The first 8 rows are patterns. Each new row is the sum of 2 different patterns, raised or lowered, with some noise. Before adding, each is slid sideways (what falls off one end comes back at the other) and multiplied by a number that may be negative. Names go in the order of the patterns.
Known rows, each followed by the names of its patterns:
[-6 -9 -4  6 -5  4 -5 -1 -5  6  1  5 -8  2  7 -8  3  0 -4 -6  1 -4  0  4
 -1  8  5  9  0  2 -4  5 -3 -6 -1 -8  5  6] => kem
[ 7  1 -9  2  3 -4 -4  5 -1  4  1  6  8 -7  1 -5 -7 -5 -6 -8  1 -2 -9  1
  7 -5  8 -7 -7  3  2 -3 -4  4 -2  1 -1  7] => sura
[  2  -5  -7  -4   0   1  -7   7  -3   6 -10   6  -8 -10   3  -6  -6  -4
  -2  -1   0  -6  10   5   2  -9  -8  -5  -3  -3  -9   3 -10  -1   6   7
   2  -6] => gepen
[-4  6 10 -2 -6  1  4 -9  7  0 -5 -3  9  3 -5 -6  0  0 -1 10 -9 -4 -5  6
 -9 -6  0 -1  4  8 -5  3  7 -8  5 10 -3 -6] => zadol
[-9 -1  4 -8 -6 -7 -6 10 -2  0  6 -1  1 -7 -5  3  1  3 10 -1 -5 -7  4 -4
  4 -8 10 -2  4  8  6 -8  2  7  3  1 -6  8] => gat
[  0   6   4   0  -5   4   9   8  -9   9   7 -10  -6  -9   7  -2  -9  -5
   8   8   8   0   1  -9  -3  -2  -3   6  -9  -7  10   1   4   8   5   6
   8   7] => Zif
[ 4  7  2 -4 -1 -1  1 -3  8 -2 -2 -8  8  3 -9 -5  4 -8 -2  9 -5  6  2  7
 -7 -1  4 -4 10  8  4  8  1  2  4  6 -3 -1] => ketus
[ 9  0  0 -5 -3 -7  7 -5  4 -1  5 -7 -5  2  7  4  1  6 -9  7  6 -9 -7  1
  8 -6 -8  0  8 -7  6 -9  5 -5  4  7  0  9] => lupom

New rows. What belongs after each?
[-10  -3 -12  -8  -3  -4  -4   9  -2   0  -4 -16  -3   2  -8 -13  -4  -5
   3   1  -1   0  -4  -7  -2  -8  -9  -4   5  -6   0  -9   2  -9   0  -2
 -16  -4] => gepen zadol
[-9 16 -7  1  2 -6  0 -7 -6  4  4  4 14 14 -1  1 -5  1 -3  8  2  3 -9  0
  8  4 13 -8  0  9  5  0 -4 10  6  8 -6 14] => gepen lupom
[ -7   7  -1 -14 -12  -2  -3   8 -10 -10  -8   4 -10   6 -11  -6  -1  -3
   2  -8 -12  -9  -3  -8   4  -8  -8  -1   5  -4  -9  -3  -8   4   1 -13
  -2  -4] => kem zadol
[ -5   3  -8  -1  -3   1  -4  -9  -7  -5  -2  -5 -13   5  -9  -1  -1  -2
  -9 -11 -11   2  -6  -9   8  -7  -7  -7   3  -8   0 -10  -2  -6  -9  -4
  -8 -10] => kem gat
[ -4   7   4  -1   2  -2   4   2  -4  -2  -8  -7 -12   0  -1  -5   2   1
   9 -12  10  -2  -2   2  10   8   3 -12  -2  -1  -9   7  -7   1  11   4
  -3  -8] => gat lupom
[ 2  1 -9 19 11 -3 -9  2 -7  0 10 -8 12 -2 10  1  9  9 -5 16  8  2  9  4
  7  1 15 -1  8  0 16 -1 -8  5 -2  1 -2  9] => gepen ketus
[ 9 14 22 21 18  9 13 13  8 15  8 16 18 14 11  6  2 11 16 15 13 12  6 12
  9 14  1  1  9 12  8 11  5 14 17  9 14 11] => gat ketus
[-11 -10   5 -10   1   2   2  -3  -1   7  -7   6   0   4   1  -7  -2  -6
   4  -1  -8  -7   0   2 -10  -1  -8  -2  -9   7  -4  -1 -15   4   5 -15
  -5   0] => kem ketus
[ -1 -10   9   6   1  -2 -14  -2  -6  -2  -7  -9  11   7  -5  -9  -1  -6
  -2  -3   8 -11   7 -10   8 -15  -6  -6 -16 -15   4  -4  -6  -2   2  -3
  -7   3] => gat lupom
[15 14  0 12 14  3 -3 -1 11  4  9 20  1  3  1 18 -7  4  2 13  5 20 10  7
 18  3 14 16  4  1  9  4 11  3  8 14 14  0] => gepen zadol
[ 1  3  1  7 -5  3  3  5 -2 -4  8 -3  8  8 -6  2 15 -6  3 10 -1  1 -6 15
 12  0  2  7 11 -2  3  5 -3 -3 12  4  3  1] => zadol gat
[ -6   1   3   7   2  13   7   3 -13   4  -5   5   2  -2  -9   3   2  -3
   0   5   6  12   9   6   0   7  -1  -1   0  15  11  -8   4   4  -7  -8
   2   2] => Zif lupom
[  4  -5   1  -1  -7  -1  -9   3 -11 -13 -17 -10  -7 -17  -4   4  -6 -11
  -7   1 -18  -6 -17   0 -18  -5   5 -12   0   1  -2  -3  -3  -9  -1 -12
 -14 -15] => sura gepen
[  2  -1 -16   4  -6 -15   6   8   3  -3 -12  -1   4   0  -9   5  -7   2
   2  -4 -12  -8   1   1   2  -6  -5 -18  11   2  -6 -12   8  -3  -5   4
  -9  -6] => zadol ketus
[ -5   7  -1  -7   6 -12   2 -10   1  17  -3   4  10   3   3  -6  -4   8
  -6   0   7   7   3  -2   7  -1  11 -10  17   0  -1   2   4  -3   0  10
   8   5] => gepen gat
[ -7   5   8  -5 -19  -9  -5  -4  -8  14  -6  -2   5  -5  -2   0  -7   1
  -7 -10  -6 -18  -1  -5   0 -13   1   2   1  -5 -14 -18   9 -14 -16  14
  -3  -4] => zadol Zif
[ -6  14  -3  12 -16   6   1   7   0  -7   2   8  -3   6  -3  -2  -5   1
   2   8 -10   3 -12 -12  -3   0  -3  -6   5 -15   3   5  -7 -10  -7   1
   1 -15] => Zif lupom
[16  1 18  3 -1  0 10 -5 11  9  9 17 17  6  6 13  4 15 20 14  2  1 10 22
  5  6  3 20 -1 18 16  9  0 19 17  8  5  6] => zadol gat
[ 10   2  -5  -2   5   2  -3  -6   3  -4  -1  12   6   3 -10  10   1  -9
  -4   5  -2  -4  15  -3  12  -3  13 -10  -7   7  -6   6   6   5   9   3
  -1  12] => gepen ketus
[18 14 14  0 -1  0 22 13  6 19  6  8  9 23 13 -4 -7  8 20  6  9 24  5  8
 12 18 -6  9  7 23  3 15 17 -4 23 18 16  5] => gepen zadol
[ 8  3  1 -8 -2  4  3  7 -4  6 -8  3  1  2 -4  3  7 -7  7  4 -4 -7  3  2
  4  8  2 11  3 12  5 10 -5  6  6  1 -1  1] => kem ketus
[ 9 13 12  4  2  8 14 20 15 16  8 19 12 13 13  4  0  3 16  5 13 18 13 15
 12 23  4 13  1 22  3 13 18  1 18 19  8  6] => kem gepen
[  3 -12   6 -15  -6   0  -8   2   3  -5  -7  -4  -4 -11  -4  -7   3  -3
   3  -8  -2  -7   4   2   6  -4 -11  11   7 -12   0   1  -4  -2 -13  -4
  -3  -1] => ketus lupom
[ -4  -8   0 -14 -19  -3   0  -4 -21   2  -4 -18 -15 -12   3 -10 -24 -12
   1  -4  -4  -6  -9 -15 -12  -6  -8  -8 -18 -20  -5 -12  -9  -8  -3  -5
  -9  -2] => sura Zif
[ 8 20  7  4 -1  6 11  4  1  2 12 -6 10 11  7  6  9 11  0 -2  5  7  7  9
  4  2  7  4  3 -2  0  7  6  9  1  8 12  1] => gepen zadol
[20 11  4  8 15  9  1 16 13 14 17  5 24 11  9 21 18 22 22  7 18 -1  7  8
 13  3 10  6 25  3  7 18 19 16  7 14  5 19] => gat lupom
[  0  -2 -10  -8  -6  -6  -6  -7  -8   3   4 -11   1 -10  -9  -4   4  -8
  -9  -8   0  -1 -12  -2   5  -9 -13   6  -6  -1  -5   6 -10  -2  -1  -2
  10  -2] => sura ketus
[ -5  -5   1 -14 -19 -14  13 -14 -14   9   6   0 -11  -7   4  -6 -19  -5
 -12   1   2   9   4   6  -2  -8  13   2 -20  -1 -15  -4  -1 -13 -12  -8
   1 -13] => sura Zif
[-4  2 16 21 11  1 18  0  3 10 10  4  1 19 11 15  1 16 -4  7 15  8  1 12
 12  9  9  1 13 17  9 -4  8  1  1  8  7 15] => gepen zadol
[ -4  -2  -1   2   9  -4  -5   9   3  -9   7  -5 -13  -3  -7  -4  -5   2
   2   0   4  -5 -12 -10  -5   4   0  -8  -3  -2   3  -4  -4  -6   2  -4
   5  -2] => kem ketus
[-4  0  4 13  0  8 -1  7 -7  6  3 15  2 10 12 -1 12  2  6 -3  0 -5  2 12
  1 13 14 14  3  4  5  4  3 -6  9 -8 13 17] => kem gepen
[-10  -5  -6  -6  -7   2  -7 -16   7   4  -4 -14  -3   6  -5 -14 -11  -5
  -9  -2  -4   0  -6   1  -5   2   7  -6  -6  -8 -14 -10 -14  -6 -13  -2
 -10  -3] => Zif lupom
[-18  12   4 -13  -7  10  11   3   0  -1 -10 -11 -10  -6  12 -13 -11  11
   4  -2   7  -2   4   0  -2   5   3   7   4  -2   8  15   5  -8  15   4
 -18  -2] => sura Zif
[23 23 14 11 19 12 29 11 25 15 15 15  7 21  9  0 15 19 14 28 10  6  9 18
 17  6 10  9 14 22 12 25 15 17 25 23 12 11] => zadol Zif
[  1 -10   6 -12   2 -14  -5   5  -3   5  13  -5 -10 -14  -3 -13   6 -15
   8  -5   5  -2  -2  -9   3   6   1   3 -17  10  -7 -13  -6  -9  -2 -14
 -15   5] => gat lupom
[ 14  -6  10   2  -8  -5   2  17 -10  -9  12  11   1  15  -2  13   4  12
  10   8  14  12  -1   6   5   6 -11  17   5  -1  -3   2   1  -3  -1   5
  14  10] => Zif lupom
[ -2  -4  -3   2   0   2  -8   8   6   4   1  -3  -5   1 -13  -2 -10 -15
   0 -11 -17   0   6  -2   9  -2 -14   5  -2  -4 -10   8   1  -3  -6   2
   5  -5] => sura lupom
[ -9 -11  -7 -14 -23   1  -6 -16 -12  -8  -2 -11 -13 -12  -2 -15  -7 -22
  -4  -9  -4 -14  -5   1 -12 -16 -19 -10 -16 -24 -10 -10  -3  -7  -8 -16
 -22 -12] => Zif lupom
[ -7 -11 -16  -3 -10  -6 -13  -7 -12  -2   0   0 -13  -3  -8 -11 -14  -8
 -18  -4 -12 -12  -7 -16 -15  -3  -2  -6 -10 -22  -3  -1 -16 -17  -2  -9
 -13 -11] => zadol lupom
[ -2   1  -5  14  -3  -1   2  12   1   1  -9  -3  -5 -11  16  -6   2  15
  13   8   3   6  11  11  -6   0   2   3   4  13  -5  -6   4  -2 -11   3
   1   7] => sura lupom
[-13  -9   6  -5   0  -5   4 -16  -3   1   9  -8  -5   9  -4  -2   8  -7
 -15   3  -3  -9 -15   5   4 -11   6 -19  -7 -10  -9   3  -5  -1  -2   0
  -2 -10] => ketus lupom
[ -5   1  -4  -2  -2  -5   7  13  -5 -11  -6  17  -8   1   6   8   7   2
   6  15   1  -2   4 -11   6   2   7   1   6   3  -2  15   8   2   7   8
  -4   0] => kem Zif
[  2  -4  -5  -4   1   6 -18  -9  -5  -5  -8  -3  -6   4 -11  -3  -2 -14
   2   7   1  -9  -5 -11  -2  -9  -7  -5 -13  -7  -3 -10  -9  -3  -3   0
  -9  -3] => gat lupom
[-11 -20  -3 -10 -16  -4  -4 -11 -13  -8   5  -8 -18   2 -11   4 -10 -10
 -11 -16 -13 -18 -19  -4  -5  -5  -6  -3 -22  -4 -10  -3 -15   1  -6  -6
 -22 -11] => gat lupom
[ -6  -4  -6 -11  -4  -9   2  -6   3  -7  -4 -10  -7 -14   0 -15 -15  -4
  -7 -18 -10   4  -7 -13 -14  -2  -4  -6 -11  -4 -13 -14  -8 -12 -15 -12
   0  -6] => kem zadol
[-22   9  -5  -7  -8   2  -9  -7  -9   0 -12  -6  -5 -13 -13 -11 -16 -22
 -23 -14   1  -6  -6   2 -15  -2 -18 -12 -10  -2  -3  -1 -15 -18 -15 -10
  -5 -11] => gat lupom
[-5  0 12 12 -1 12  4 -7  7 -7 -3 -9  8  3  3  1 -2  2  1  4  0 -3  6  5
  8 -1  4 -5  7  6  9  0  2  2  4  3  0 15] => kem ketus
[  5  -2 -12   8 -20 -12  -4 -19 -10 -12 -12   0  -3  -4  -2 -10  -4  -9
  -8   0  -4   1  -2  -3  -7  -3  -7 -11   7  -7   0   1   1  -4   6 -16
  -5  -4] => gat ketus
[ -7  -6  12   6   5   9   6  -2   2   3  -2  -1   6  16  -2  -7  -2  11
  -5   9 -10  14  -2   8  14   8   2  10   9   5   1  -5   5   0   0   9
  -3   0] => gat lupom
[ -8 -18  -7  -3 -15 -14 -14 -19   4  -8  -7  -9  -4  -5 -15 -13 -10 -14
  -5  -4 -15  -9 -18 -13 -10  -3 -13  -7 -17  -6   1  -4 -18  -3  -9  -7
  -5 -12] => zadol gat
[20  6  9 19 18 20 17 21  8 10 16 11 12  8 20 18 16  8 12  8 26 20 18 14
 14 24 18  8  6  9 23  7  1 21 14  2 21 13] => zadol lupom
[ 13  -7  -7   3   4   0  -1   4   8   8   4   4   5   1  -7   3   0   1
  -7   8   7  12   6   5  13  -6  -1  -4  -4  -1  -7   0   1   5 -12   8
   6  -8] => sura gepen
[  3   8   5  -6  -2  13   7 -10 -13 -11  -1  -6  16  -4  -5   9  -2   8
   0  -5   4  -5 -13   0 -10  -2 -12   3  -9  -8  -1  -3 -11  -8  -8  12
  -5  -3] => Zif lupom
[10 14  5 -1  6 -1  2 -3  6  4  0 -3 12  4 -7 10 -2  2  2  3  7  6  7  4
  7  1  4 -6  6  8  6 -7  9  3  9 14 -4 -5] => kem sura
[ -5  10  -1   7   9  -3   2   8   5 -12  -2  -3   1  15   2  -3   5   6
  -2   7   0  -4  -6   9   8   6 -10   1   6  -6   0   6  -5  -8  -7   5
   3  -4] => kem ketus
[ 10  21   6   8  10  17  -8  -3   6  12   6   3  -8  21   5  15  21  12
  22  23  13   6   7   7   0  10   7  18  14   3   8  10   0   8   3  15
  11 -10] => Zif lupom
[ 3  2  7 -5 17  6 -4 16 19  9 -1 -9  4  5 11 -2 17 -2  9  3  4 -1  8 13
 12 10 -4 13  1  6  3 11  6  9  4  5 12 -5] => zadol lupom
[13 -5  7 -5  6 10 -4 -8  4 11 -5 13  9  3 10  7  2 15  2  7 11  4 10  8
  3  7 15  5  0 14 10 12  9 21  7 13  5 18] => kem sura
[ -3  -8  -8  -3   2 -14 -17   1   1  -2   8  -2   3   0   2   1  10 -10
  -8   9 -16   6   4  -8 -10   1  -2  -6   3  -5   4  -4  -2  -4   7  -8
   0  -2] => kem sura
[  7   9 -13  10  11 -14 -10 -16   2 -10  -8 -11   7   4   7  -8  -5 -12
  -2  -4  -7   6 -19  -6  10  -9  -5   5   6  -1  -2   4   0  -3   4 -11
  -5  -3] => Zif lupom
[19 18  3  5  1  7  0  5 10 -2 -7  6  5 16 10  6 14 15  7  6  6  7  0 -6
 15 11 17  5 17 18  5  1  1 20  3 -8  7  5] => sura Zif
